All rows are made from the same 11 directions, up to rounding. Whole rows:
(in the rows, 128 means zero)
[[107  95 132  94 130 182 138  78 125 102 191 164 107 130 103 139]
 [175 165 176 136 125 166 180  74 108 120 159 113 160 101 167 166]
 [ 69 141 108 159 153 102 170 123 115 126 156 129 142 109 167  95]
 [161 140 148 122 114 149 116 104 113 174 107 165 109 130  69 170]
 [141  83 138 144 108 114 153  93 189 128 136 168 177 151 140 155]
 [166 128 125 120 101 170 112 166  95  85 165 105  76 178 151  70]
 [141 105  97 123 114 125 138 109 182 131  92 140 181 157 149 152]
 [ 74  79 113 215 107 170 137 117 131 135 144 177 167 143 120 134]
 [147 137 129 168  84  87 101 144 145 125  89 126 143  94 129 143]
 [195 147 117 121 149  80 124 131 142 154 147 142 134 186 124 106]
 [137 181  97 109 110  78 165  64 138 154 122 167 129  82 134 145]
 [148 135 129 186  94 110 131  97  86 123 143 185 138 155  95 175]
 [144 114 133 170 106 122  97 144 102  71 146 119 143 145 126 148]
 [154 138  88  98 137 115 103 122 128 134 127 143 119 162 101 127]]

Rows cut short, each followed by the rest of it:
[107 123  72 111 132 147 121 140 155 114 165 117 112 126]
[163  46]
[127  97 126  40 146 106 160 111 160 144  97 156 110 195]
[113 151]
[139 120 137 149  53 116 142 127 165 100 118 129 123  92]
[176 111]
[ 85 109 112 118 144  91  85 137  90  64 169 134  99 124]
[ 87 137]
[154 144 133 114 141 126 102 128  76 122 157 142  89 157]
[ 79 138]
[147 134  81 125 104 107  99  91 156 110 126 151 155 106]
[114 156]
[213 156 151  84 142  67 107 116 138 118 162 124 113 138]
[111 134]
[104 114 168 149 118 151 162 112 133 123 117 121 155  96]
[150 161]
[137 108 124  91 119 173  84 122 152 112  73 103 154 107]
[102 190]
[170 167 111 145  86 174  84 137 112 122 160 113  87  81]
[130  75]
[138 136 162 137 114 115 177 157 111 162 124 137  84 170]
[154  82]
[147 130 118  94 145 181 129 105 106 100 157 116 132 156]
[130 142]
[ 98 118 112 149 152 119 101 136 104  89 210 132 108 119]
[116  85]
[ 78 152 125 138 143 142 152 109 102 121 148 116 128  69]
[147 122]
[176 172 137 143  93 158 104 126 133 120 118  84 138  54]
[155 126]
[130 166  45 114 119 105 101 147 148 159 101 129 106 118]
[135  64]
[148 139 162  80 146 125 129 162 117 110 105  71 109 135]
[149 127]
[115 133 128 110  98 139 105 106 150 156  90 147 108  59]
[ 89 154]
[ 92 154  73 102 126  82 132 112 131  91 114 114 136  86]
[156 130]
[191 157 151 152  98 146 145 167 129 134  75  73 152 148]
[192 119]
[129 102 204 111 128 119 167 140 152 145 108 118 119 129]
[142 140]
[158 162 155 148 127 155 141 121 119 170  83 109 158 105]
[133 164]
[177 134 208 162 146 106 147 148 121 151 160 116 131 143]
[136 119]
[ 96 102 187 114 119 185 156 121 142 131  91 103 138  84]
[141 168]
[166 103 159 168  69 187 135 152 114 148 139 161  84 187]
[124  93]
[171 186  99 124  91  91 119 140 114 102 114  98 111 103]
[168 102]
[ 96 109  91  89 175 155 144 135 148 136 116 110 149 170]
[149 109]
[156 201  90 207 123 156 100 152  72 188 110 123 130 115]
[117  95]
[160 119 195 101 130  54 118 111 145  96 139 126 129  96]
[103 187]
[168 108  92 162  28 123  88 127 159 118 101 180 113 142]
[110 127]
[ 93 148 124 107 123 101 157  82 102  81 161 137 115  78]
[141 150]
[114 141 159 165  78 183 179 121 111 170  72 137 125 108]
[152 145]
[141 105 112  79 181 142  96 119 132  96 175 118 137 169]
[102 134]
[110 147  72  80 154 129 125 128 153 187  62 129 130 132]
[114 122]
[145 122 161 115  89  98 187 106 156 153 123 167 103 142]
[150 120]
[ 94 143  78 166 173 104  86 153 118  98 172  95 155  97]
[139  85]
[150 137 101 132  57 110  98 133 114  93 148 157  65 121]
[118  95]
[132  79 177  79 126  99 153  92 216 105 152 132 148  93]
[149 146]
[191 174 147  76 143 197 122 118 125 164 113  85 117 106]
[130 128]
[138  93 168 145  75 107 144 168 128 118  97 141  94 179]
[139 121]
[118 135 124 105 161  75 148 123 121 116  80 111 172 151]
[136 189]
[110 123 130  90 142 103 115 125 107  89 127 120 113 127]
[107 161]
[122 150 141 124 147 160 171  97  85 123 118 117 155 136]
[144 178]
[135 145 117 114 146  43 115 147 112 152 100 149 105 162]
[ 89 136]
[125  95 146 136 126  52  69 127 153  79 148 138 141  90]
[ 81 171]
[149 147 104 201  45 120 139 121 149 150  67 152 162 105]
[159 141]
[165 104 182 152 108 166 145 135 118  89 165 111 137 159]
[160 130]
[ 69  91 139 106  93 173 157  94 111  70 150 147 101 107]
[136 152]
[ 72  99 141 158 201 117 170 163 128 159 162 122 146 177]
[153  74]
[145 159 108  92 161  89  79 123 130 136 146 122 110  89]
[ 85 123]
[108 128 106 168 120 150  99 110 117  78 142 111 175  80]
[134 162]
[153 115 166 151 177 112 114 155 112 165 175 145 114 183]
[ 85 104]
[162 148 126 130  89 110 172 122 177 154 127 132 123 116]
[191  72]
[ 98  79 151 113 132 188 148 146 180 177  73 121 143 141]
[135 126]
[132 139 150  47 181 118 132 135 163 155 121  88 110  99]
[132 107]
[ 94 124  75 109 123  99  83 148 149  83  86  94 145  91]
[136 136]
[103 144  99 178 165 117 112 139  96 119 137 113 170 128]
[128 134]
[132 103 144 138 137  98 130 134 170 150 133 143 141 136]
[123 118]
[ 50 113 126 148 172 127 131 109  88 155 156 176 115 121]
[ 64 147]
[125 138 111 131 188 154 112 124 147 140 187 102 154 100]
[138  83]
[177 115 136 176 109 204 138 136 159 186 101 134 171 174]
[145 119]
[ 86  93 108 101 112 120  78 150 112  53 115 113 106 123]
[103 153]
[141 101 117  73 101 156 167 112 148  92 155 139  99 181]
[170  97]
[ 60 146 130 101 201  84 152 118 108 131 144 111 131  87]
[125 132]
[134 162 120 134  96  73 111 116 130  90 109 109 140  54]
[143 156]
[ 87 116 100 160 127 143 145  93 128 133 138 165 158 122]
[122 148]
[129 152  74  62 104 128 140  94 145 131  88 140 111 117]
[136 136]
[143 130  85  88 120  59 132 107 155 122 155 172  99 157]
[122  99]
[ 82 132 142  73 170 131 174 128 107 101 113  84 129 126]
[165 143]
[100 106 129  55 151 161 142 123 183 157 106 113 115 105]
[136 108]
